Every row belongs to one group in each of 4 separate groupings. Each group adds its own fixed numbers to the row, and there is some noise. The rows also spread widely along 13 directions, which tell nothing about the answers.
In the rows, zero is written as 128.
Some rows, each with its group in each grouping after it:
[126 130 165 143 126 113 108 146 119 157  98 167 107 190 145 130 115  92
 125 123 123 110 103 126 134 178  87 113 110 108 101 153  66 157 151]
J_439 (1) M J_606
[165 121  69 129 128 144 167 143 135 168 121 113 157 146 143 127 138  86
 107 143  90 123 139 175 117 120  97  67 179 125 137 118 124 132 147]
J_641 (2) M J_900
[103 156 111 121 171 116 128 117 120 145 119 133 126 175 180 100 120 119
 124 130 102 145 109 112 149 116 143  99 153  89 142 138 109 132 147]
J_832 (1) G J_675
[141 160 110 126 191 146 142  79 203 120 157 103 206  97 121 169 125 158
  96 149 166 131 161  95 151 118 116  91  95  96 116 134 136 140 156]
J_832 (0) V J_599
[100  54 139 155 136 137 147 127 147 141 116 123 133 176 116 151 111 114
  98 138  88 136 115  97 124 148 138 127 159 130  92  95 139 142 141]
J_439 (3) F J_599
[115 129 103 117 108 151 144  72 120 110 106 133  88 115 150  92 123 129
 117 178 152 160  56 141  77 170 156 147 172 106 148 197 143 132  68]
J_742 (3) V J_900
[ 76 123 117 119  98 176  99  77  97  97 108 134  71 171 153 126  91 155
 117 117 137 134  99 136  84 165 137 127 161 103 101 143 165 201 126]
J_253 (2) F J_675
[ 94 106 153 176  94 115 155 103 143 165 112 160 154 142 132 147 136  51
 125 105  39 120  91 142 130 175 132 133 125  90 103 137  97 135 134]
J_742 (0) G J_606
[139 127 126 127 152 112 153 100 145 149  98 113 153 125 155 139 125 113
  88 176 155  95  93 118 137 179  94  88 136 122 104 136 109 132 112]
J_641 (1) M J_599
[119 107  59  88 117 171 183  96 127 128 127 114 178  93 124 154 136 125
 119 154  89 114 121 152 104 169 153 107 148 114 124  90 145 132 137]
J_253 (3) M J_599
[131 151 122 134 139 161 139 145 144  94 137 131 156 122 140 143 123 181
  92 174 161 132  98  86  94 141  91  73 122 139 134 156 161 148 164]
J_832 (1) F J_606
[145  90 122 129 178 110 117 112 203 145 142 108 158 109  88 128 112 124
 146 161 141 172 161 119 164 104 168 182 121 133 143 149  85  90  96]
J_439 (3) M J_900
[127 128 116 117 150 148 183 151 129 128 111 151 106 185 175  98 121 137
  82 171 121 147  61  98  99 131 119  81 176 126 168 148 136 138 133]
J_439 (0) G J_606
[115 122 111  99 121 166 176 109 150 112 133 120 160  94 161 139 130 134
 101 158 125 134 102 104 108 137 115 107 146 121 151 151 148 130 122]
J_832 (2) M J_675
[130 121 150 158 166 130 134 166 158 115 134 121 153 172 147 137 112 151
  95 151 126 150 132  66 145  85  92  86 125 140 137 125 148 149 178]
J_742 (1) F J_606
[134 104 173 140 104 137 159 152 201 129 122 164 158  85  98 174 126 101
  98 136 139 145 116 123 104 152  65 138  63 125 128 148  98 144 142]
J_641 (1) V J_900
[121 152 127 100 156  92 113 113 122 121  92 169 126 131 154 115 102 140
 136 159 165 124  93 132 148 176 137 156  83 122 149 143  72 114 107]
J_439 (0) M J_606
[173 148 171 215 122 107 115 152 167 150 146 108 172 102 146 115 143  99
 113 167 134 125 119  93 144 112  53  81 113 145 135 209 132 131 153]
J_742 (3) G J_606
[ 93  78 127 206 112  83  90 143 101 118  83 120 116 134 130 104  99 117
 131 146  98 156 117 137 142 119 142 164 158 162 149 101 161 138 106]
J_253 (1) M J_675
[ 75 144  93 147 132 126 113 167  84 111 128 165 132 178 164 119 116 125
 142 101  60 155 109 120 123 112 147 122 133 121 138  98 144 145 198]
J_641 (0) F J_675
[103 121 129 163 108 157 130 105 150 132 140 130 158 123 126 156 123 103
 127 101  84 150 149 132 132 112 129 113 125  99 117 109 156 166 158]
J_439 (0) M J_599
[133 112 123 145 100 156 151 106 165 133 121 120 162  79 117 155 129 106
 105 139 123 121 139 151 114 150  79 102 112 125 126 127 139 166 126]
J_253 (3) M J_675
[112  82 115  42 100 199  98  95 158  92 165 104 126  89  97 163  88 174
 178 152 146 142 154 118  89 157 179 206 119 129 101 171 128 134 126]
J_253 (3) F J_606
[103 119 110 145 174  76 125 171 105 106  98 136 140 172 173 110  99 165
  98 181 134 120  73  72 142 146 135 128 136 177 138 114 128  95 145]
J_641 (0) F J_675
[134 120 131 180 112 136 183 101 166 151 153  98 191  92 144 120 160  82
 104 161  49 127  88  93 133 141 126  90 165 116 127 182 152 104 131]
J_253 (3) G J_606
[142 153  84 117 159 120 124 120 117 132 137  92 146 132 187  92 125 135
 121 186 134 120  99 102 135 131 128  93 174 139 136 170 140 101 132]
J_641 (3) F J_675
[102  73 132 155 119 153 172 148 177  74 120 151 148  85  75 159 118 181
  80 170 149 167  83  94  79 155 126 155  97 164 146 126 155 142 119]
J_253 (3) M J_900
[138 106  85 145 107 136 119 126 153 117 138 125 124  71  85 113 136 129
 152 178 148 171 122 162  75 144 155 183 138 146 161 188 120 116 104]
J_253 (3) V J_675
[127 130 109 123 104 108 137 117 101 120 112 110 176  64 179 112 125 122
 130 186 120 121  92 117 142 155 116 125 134 152 158 139 154  90 113]
J_439 (1) V J_599
[132  85 105 189 116 120 121 112 134 144 114  97 152 113 110 137 129  93
 122 152 103 127 129 148 124 144 129 120 162 136 106 116 150 135 122]
J_641 (3) M J_599
[120 115 118  86 140 131 151 170 117 111 124 143 142 148 164 125 105 161
 117 164 121 140  97  89 121 134 123 130 125 151 146 139 116 112 154]
J_253 (2) F J_900
[140  94  84  87 158 153 142 121 168 139 137 119 127 140  93 131 120 129
 150 168 121 161 143 143 107 129 178 163 159 118 140 148  91 116 116]
J_253 (1) M J_606
[ 91 112 176 101 111 151 123  92 169 111 117 149 115 116 147 153  90 127
 121 123 155 139 114 102 131 145 108 168  89 109 124 153 111 162 104]
J_439 (0) M J_675
[101 150  96 135 142 130 112 112 106 119 115 146 121 130 162 113 117 123
 134 129 114 172 117 149 126 110 141 112 136  97 153 104 151 152 143]
J_641 (1) F J_599
[112  73  99 137 127 115 154 179 100 145  98 164 124 191 126 127 129 107
 117 142  66 138  95 140  93 163 145 128 163 142 129 103  97 119 156]
J_832 (2) F J_606

New rows, each followed by its group in each grouping:
[123 147 111 125  86 178  65 131  97 110 128 116  71 128 157 100 101 153
 155 134 161 165 138 159  82 104 103 109 171 120 152 174 172 193 144]
J_832 (1) G J_675
[110 137 118 144 109 139 121 139 133 109 151 137 147  98 138 133 130 130
 135 152 119 139  95 103 101 155 122 138 113 138 124 179 129 121 155]
J_641 (3) F J_675
[137 151 122 116 150 109  66 103  85 130  95 108  91 167 192 103  85 151
 122 171 191 100 102 119 139 167  97 100 146 130  98 150 128 157 122]
J_641 (3) F J_599
[110 122 127  36 136 182 171 136 146 128 135 129 151 145 183 160 108 140
 103 140 113 107 122  87 118 143  92  88 131 108 116 124 118 144 166]
J_832 (1) F J_675
[ 91 102 121 173 131  99 126 122 118 114 118 121 154 136 141 123 119 135
 112 158  97 126  86  91 135 163 151 144 147 153 114 141 138 106 130]
J_253 (2) F J_675
[135 179 102 147 195 104 102 145 134 138 135 142 135 155 167  89 125 135
 136 140 143 174 139 119 155  72 123 104 117 110 173 146 110 133 163]
J_742 (3) F J_675
[147 150 111 190 165  92 119 118 145 138 120 120 148 135 141  99 133 135
  94 173 147 149 106 121 132 126 114  82 153 134 139 173 131 113 121]
J_832 (2) F J_900
[135  97 131 152 103 136  89 132 115 130 102  90 115 136 161 125  89 119
 124 138 139 118 157 141 139 105  72 105 150 146 130 111 165 177 124]
J_742 (3) M J_675
[131 184 126 145 183 129 130  96 149 123 138 113 163 149 167 116 123 146
 105 155 143 122 109  68 165 130 119  78 126 100 122 170 130 139 152]
J_253 (1) M J_606
[107  68 130 115 111 136 129 112 146 132 110 116 129 139 122 149 101 115
 119 145 116 114 117 119 109 174 138 164 149 133  97 139 113 128 110]
J_832 (0) V J_675
[157 144 103 132 149 129 103 120 117 159 106 112 107 196 143 114 107 134
 109 159 159  91 119 143 113 171 107  80 174 119  86 172  97 147 130]
J_832 (0) M J_900
[119 120 121 136 129 160 120  77 179 110 160  80 175  75 118 155 119 146
 124 156 144 122 137  91 127 142 136 131 131 124 104 172 155 133 121]
J_832 (3) M J_675
[111 119 102 174 153 136 104  97 155 119 145  95 155 151 112 136 124 152
 113 154 126 118 118  89 128 162 157 116 154 137  81 157 148 122 149]
J_439 (3) F J_675
[145 134  67 116 182 146 143 166 161 132 134 132 146 163 112 134 119 162
 116 146 147 153 155 140 111  93 132 103 139 135 159 110 110 140 176]
J_742 (0) G J_675
[130 112 130 115 138 111 102 128 152 144 122 127 142 140 136 140 102 123
 136 140 137 112 143 128 147 152 118 145 110 139 107 138  86 121 135]
J_439 (0) F J_675
[ 94  67 172 170 135 118 154  60 206 118 109  97 162  73 117 153 106 124
  81 154 126 137 104  88 153 146 124 155 117 130 120 125 156 138  70]
J_253 (3) G J_675
[158 137  84 133  94 134 142  98 139 132 122  98 184  45 136 128 130 125
 127 179 118 109 126 167 113 154 108 101 138 144 149 149 155 118 113]
J_253 (0) G J_606
[ 96 148 153 154 153 122 123  71 196 138 137 156 184 121  94 188 120 103
 121  89 103 116 134 123 154 171 132 134  54  72  77 123  85 152 166]
J_641 (0) G J_606
[144  88 116 126 111 155 134 133 147 111 123  87 162 114 126 146 109 148
 106 174 138 117 135 110 117 140 103 112 151 165 129 125 173 131 138]
J_439 (1) V J_606
[146  91 158 141 140 134 119 177 183 120 161 136 136 124  99 135 121 128
 149 157 139 184 142  86 115  95 127 184 102 146 153 185  99 118 148]
J_742 (3) V J_606
[147 136 110  96 142 158 134 121 125 150  89 168  84 180 134 140 114 117
 103 124 179 126 131 187  85 161  74  83 118  84 123 112  87 211 145]
J_742 (3) V J_599
[139 137 100 122 118 134 163 137 126 134 117 136 163  85 158 125 140 108
 128 168 117 139 112 143 116 124 101 100 131 128 166 138 128 123 130]
J_742 (1) M J_599
[104 109  98 112 158 197 182  27 195 112 114 107 112 134 121 133 110 149
  75 148 138 174 104 133 100 125 162  93 190  79 146 114 189 175  78]
J_439 (1) G J_606
[103 135  76 120 109 137 133 148  88 114 113 141 121 117 172  97 124 121
 137 152  93 163  95 152 102 119 137 119 165 134 173 124 158 124 139]
J_641 (1) F J_675
[147 117 107 159 119  96  61 144  92 177 116 100 113 174 156  92 109  85
 170 120  90 125 169 172 153 111 120 126 177 134 126 147 103 142 148]
J_253 (2) G J_675
[121 105 131  94 183 118  85 114 160 105 113 122 145 106 111 165  76 192
 127 140 197 143 171 119 154 125 123 152  66 133 137  77 120 155 139]
J_832 (3) G J_599
[141 114 116 150 123 113 164 120 123 143  73 133 130 122 145 119 129 112
  73 178 144 114  81 152 102 176  81  82 148 134 140 122 134 151 106]
J_253 (1) V J_599
[125 129 152 130 144 139 124 181 137 119 135 176 112 164 137 121 116 130
 133 129 132 172 115  96 121 112 107 133  94 120 161 150  96 153 168]
J_439 (3) M J_606
[105 143 127  96 134 149 132  64 119 123 100 138 115 155 170 132 105 131
 105 144 145 102  81 123 119 194 123 106 126  88 101 142 120 161 115]
J_742 (3) F J_606
[105 120 123 214 125 120  95 130 129  90 108 133 141 128  97 144 114 156
 116 144 140 147 120 123 120 134 127 131 110 146 131 112 167 160 150]
J_742 (1) M J_606
[125  68 176 168 109 145 148  87 205 158 129 135 111 131  93 150 132  78
 108 133 124 161 110 133 103 151 120 143 149 102 104 177 103 156  93]
J_439 (2) G J_599
[145 117 114 239 144  83 113 169 152 140 120 113 153 133 112 111 139 111
 101 169 122 154 117 124 127 108 101  97 153 165 138 144 144 117 146]
J_641 (1) F J_675
[142 142  63  85 127 203 124 143 135  99 170  96 158 113 125 139 112 178
 143 144 130 148 173 124 103  94 128  98 145 132 139 137 172 155 184]
J_253 (3) M J_900
[140 132 150 171 112 118 118 150 146 138 135 145 158  97 135 127 132  96
 134 134  99 153 135 133 133 115  85 116  90 126 147 155 122 144 154]
J_253 (3) F J_606
[118 108 106 133  98 179 156 102 157 108 131 122 137  89 109 159 132 137
  98 166 141 140  94 131  64 166 119 108 151 125 107 147 168 151 125]
J_641 (1) F J_599
[103  87 102 121 138 109 131  99 124 123  69 135  93 134 147 109  89 136
 105 163 143 152  98 164 113 145 143 146 162 135 153  94 138 141  65]
J_832 (0) F J_675
[139 107 152 171 131 121 108 123 160 164 125 106 166 154 132 155 110  96
 113 115  97 109 168 126 163 122  78  92 111 118  84 114 118 152 163]
J_742 (3) F J_900
[130 119 128 202 114  98  91 141 108 113 119 108 162 101 141 111 114 126
 140 163 119 135 123 116 148 118 119 133 127 161 147 141 165 121 135]
J_742 (3) M J_606
[127 130  72 130 132 133 110 160  78 113 140  98 191 147 156 149 116 159
 141 145 106  93 149 104 141 136 131  99 142 158 111 105 150 122 206]
J_742 (2) M J_599
[143 144  71 111 127 145 118 103 119 165  86 154  73 164 120 103 118 103
 137 129 141 153 128 235  81 148 129 102 167  81 146 130  90 171 115]
J_742 (1) G J_900
[170 107 145 129  88 137 131 186 149 151 152 123 162 110 140 135 134  93
 145 153 110 129 142 118 124 121  82 124 129 161 137 195  94 106 155]
J_439 (2) M J_900
[114  39 168 154 145 105 132 170 205 123 134 129 152 112  96 154 100 116
 128 136 110 192 161  88 144  74 131 203 104 156 158 115 115 113 122]
J_832 (0) V J_675
[144 114 152 111 117 132 130 157 137 152 119 133 110 174 158 127 113 110
 114 153 136 101 103 100 109 165  82 125 137 138 105 188  81 145 143]
J_253 (0) V J_675
[167  97 108 155 146  90 132 171 152 156 105 120 149 134 117 122 121 115
 112 175 137 120 137 142 126 137  94 128 133 169 142 134  92 113 130]
J_253 (0) V J_675
[114 108 192 130 108 171 141 125 166 127 159 111 139 155 172 143 107 123
 110 132  95 124 102  44 135 126 100 109 148 119 105 187 151 149 152]
J_439 (0) G J_606
[139 129 135 134 122 109  43 126 112 128 116  95 139 125 157 135  75 141
 146 130 149 109 170 138 165 127  86 124 101 141 101 116 138 152 154]
J_641 (3) F J_900
[107 109  72 161 136 124 131 146 103 136  95 154 143 172 120 137 117 111
 121  96  58 157 162 190 129 102 132  97 134 118 155  28 150 174 180]
J_253 (2) F J_606
[105 174   4 104 185 130 207 125 127 120 164 137 247  91 129 140 182 139
 135 173  58 133  84 107 125 165 218 102 135 113 144 117 114  40 192]
J_641 (1) M J_599
[ 78  96 159 193 144 140 122 138 144  98 166 126 131 182 139 128 123 148
 116 143 102 175  85  27 119 109 165 148 160 128 104 181 156 128 163]
J_742 (2) F J_599
[143 103 146 136 140 125 136 180 131 146 124 120 161 177 151 156 111 128
 103 149 119  88 135  81 141 145  79  94 124 152  89 122 106 143 184]
J_253 (0) M J_599
[140 115  93 108  66 177 141  85  99 144 105  81 133 129 188 125 101  95
 110 131  91 100 137 175 111 132  88  72 204 112 118 114 195 170 116]
J_742 (0) V J_900
[ 79  94 113 173 102 139 134 164  95  81 137 146 135 130 137 122 126 157
 127 155  81 179  76  83  89 125 166 153 155 160 146 139 180 125 157]
J_253 (2) F J_599
[117 121 104 135 134 138 120 133 113 150  93 162  89 189 128 126 116 101
 127 111 125 133 128 177 104 147 113 115 133  99 126 107  93 183 148]
J_742 (3) M J_675
[119  86 137 132 128 120 142 107 150 139 102 133 141 126 128 152 114 120
 102 149 129 120 112 127 121 169 112 129 123 129 104 120 112 140 114]
J_253 (2) F J_599
[146 113  92 139 103 141 102 120 116 148 142  74 143 130 137 113 125 119
 154 172  97 116 128 133 107 153 150 115 202 136 107 185 145 110 137]
J_832 (1) G J_606
[ 71  74 137 130 120 125 151 133 119 129  83 186  80 193 129 118 109 111
 112 132  85 168  58 128  98 171 165 161 153 115 127 113  99 131 110]
J_439 (1) F J_900
[ 63 109 123 127 171 160 187  94 190  73 131 167 169 101  88 192 120 174
  78 139 144 158  82  74 108 168 158 143  69 102 120  87 141 152 145]
J_641 (3) M J_599
[114 117 151 129 108 131 113  85 124 116  88 142  96 117 145 121  99 127
 119 155 158 125  89 137 114 180 110 143 112 114 127 154 125 170  83]
J_253 (3) M J_606
[104 111  59 119  77 151 161 114 112 110 132 115 200  35 129 140 137 109
 145 141  54 138 135 165 113 140 148 145 128 141 165  95 177 111 140]
J_253 (3) V J_675
[134  89 100 161 142 138 178 164 135 160 146 101 160 189 134 115 148 112
  95 170  53 119  79  76 105 157 147  83 215 139  97 170 123  89 164]
J_832 (3) G J_900
[125 100 110 193  99 113 107 164 107 137 117 133 139 149 125 115 122 105
 135 126  70 155 137 155 120 115 123 119 153 149 135 119 143 134 161]
J_253 (2) F J_900
[117 151 156 148 111 134 203 179 143 127 142 159 154 115 190 109 164 103
  84 183 101 140  17  48  95 152  80  84 141 137 157 223 121 102 153]
J_641 (1) G J_675
[116 100 151 161  58 122 109  92 114 154  90 125 111 105 158 126 116  64
 129 130 105 110 110 178 113 171  78 124 136 118 112 144 132 163  93]
J_742 (3) F J_675
[127  69 170 184  97 153 127 134 153 132  93 125  96 174 100 153 100 129
  69 138 146 111 109 120  93 174  67 100 141 139  75 134 140 202 130]
J_253 (3) M J_900
[112  82 149 118 124 145 141 127 125 119  91 148  69 132 165 105  98 120
 109 151 148 187 103 134 102 100 105 131 155 115 180 116 153 180  83]
J_832 (3) M J_599
[106 126 111 121 126 130 117 104 122 116 110 145 136 122 132 127 111 124
 139 138 116 148 116 140 127 154 149 149 118 110 146 125 129 134 127]
J_439 (1) V J_606
[136  66 116 103 116 135 162 160 162 148 117 163 133 140  83 164 131 105
 136 152 111 133 120 160  78 176 134 165 119 140 120 133  58 117 137]
J_742 (2) F J_606
[137 102 147 214 131  98 109 125 155 164 103 142 122 148  97 119 128  83
 117 125 103 148 130 160 130 135 105 121 125 115 126 132 107 163 129]
J_253 (3) G J_606
[119 109  76  82 129 182 165 115 122 105 108 128 119 133 151 118 109 146
 110 156 125 157 108 142 100 122 139 105 165 123 175  97 170 154 116]
J_439 (3) M J_606
[127  78 133 209 114 133  91 117 149 131  99 138  61 149  79 109 110 118
 111 152 152 185 118 175  72 130 123 136 168 126 135 146 152 186  92]
J_832 (3) F J_606
[130 139 120 153 103 137 115 172  91 136 132 133 134 161 166 112 133 102
 145 139  80 130 114 120 118 124 110 102 156 130 135 159 131 139 178]
J_742 (1) M J_606
[110 101 124 147 126  96  95 112 133 140 114 108 147 124 144 125 100 110
 144 138  92 126 145 135 157 129 139 155 135 139 116 120 127 121 119]
J_253 (0) F J_675
[113 156 103 114 157 124  73  80  93 117  93 114  92 180 185  92  68 154
 127 121 150 142 140 147 157 110 134 119 150  98 136 109 157 177 119]
J_253 (0) V J_900
[124 145 100  97 159 145 117 110 135 126 107 151  99 163 133 131 103 130
 129 130 152 149 128 157 116 137 132 121 127  91 137 119 105 169 134]
J_641 (1) M J_606
[151 143  95 130 117 140 159 143 110 172 113 137 136 166 153 116 152  80
 120 157  88 104  96 153  96 176 105  66 175 104 117 169  89 132 153]
J_832 (1) M J_606
[130 179 150 161 126 130 116 133 127 141 116 174 103 153 141 111 134 125
 109 134 155 134  75 129  99 174  80  90  98  96 119 203  85 171 157]
J_253 (3) G J_900
[124 101 109 101 139  96 118 124 116 145  87 135 134 132 131 126 107 121
 139 166 131 117 109 152 133 182 148 155 131 131 123 124  77  99 102]
J_832 (1) M J_900
[116  37 156 174  92 108 132 146 158 135 107 127 161  94  92 158 108  96
 115 140  87 145 133 129 125 148 113 169 116 156 126 107 134 118 114]
J_832 (3) V J_900
[164 155  66 106 147 100  99 123  77 165  84 128  83 147 177  56 121 107
 144 177 161 133 110 194 110 146 119 109 177 120 174 164  94 128  94]
J_832 (3) V J_675
[146 136  80 117  86 144 136 179  87 143 122 156 120 121 134 101 138 116
 148 151  93 142 104 181  75 152 114 113 145 138 161 158 105 132 161]
J_253 (3) G J_900
[127 102 116 100 118 132 106 160 124 124 131 141 128 124 131 121 107 138
 155 149 120 155 128 134 119 134 134 161 114 148 144 139 105 111 142]
J_439 (3) F J_900
[132 140  94 137 186 108 162  76 139 161  79 130  89 179 163  82 128 116
  80 175 157 130  62 144 117 159 137  88 189  97 143 155 100 137  77]
J_742 (3) G J_675
[127 142 144 136 164 158 130  84 180 156 120 124 125 186 135 145 106 118
  84 101 133 137 148 127 148 119  92  61 139  73 100 118 123 192 155]
J_439 (1) G J_900
[112  78 161 202 124 104 143 168 140 150 129 141 146 145 138 124 138  84
 109 145  63 159 100  91 125 120 113 118 147 135 123 138 129 122 151]
J_832 (3) F J_599
[112 100 114 198 130 102  92 101 154 134 105 138 137 111  78 147 112 115
 143 121 124 161 156 183 129 125 150 157 111 118 127  95 126 154 126]
J_742 (0) G J_599
[106 178 125  65 137 179 150  78 144 138 150 156 138 152 168 136 132 112
 135 117 104 129  97 109 121 168 137 102 118  56 105 180  94 143 157]
J_439 (1) F J_606
[158  88  65 128  97 170 107 135 100 131  86 113  69 160 102 116 101 139
 119 158 165 134 138 217  57 148 112 103 191 145 130 117 147 185 112]
J_742 (3) M J_900
[144 111 111 182  71 153 131 139 111 144 144  84 166 145 150 122 138  91
 119 154  58  94 107 108 113 156 108  85 193 151  94 176 174 123 164]
J_439 (0) V J_606
[ 80  61 119 165 125 104 105 125 141 127 118 150 143 118  73 154 119 119
 156 128  82 173 131 143 114 153 193 197 121 126 112  98 108 110 133]
J_832 (1) F J_599
[ 95 142 148 116  91 137 142 154 114 104 128 182 170  85 140 158 130 134
 129 134 110 116  79 104 109 195 103 139  53 122 123 157  99 125 168]
J_832 (3) M J_900
[151 107 152 133 143 142 104  92 174 151 126 101 121 141 119 146 103 128
 112 148 172 116 143 120 130 155  96 108 132 117  89 157 109 162 126]
J_439 (3) G J_599
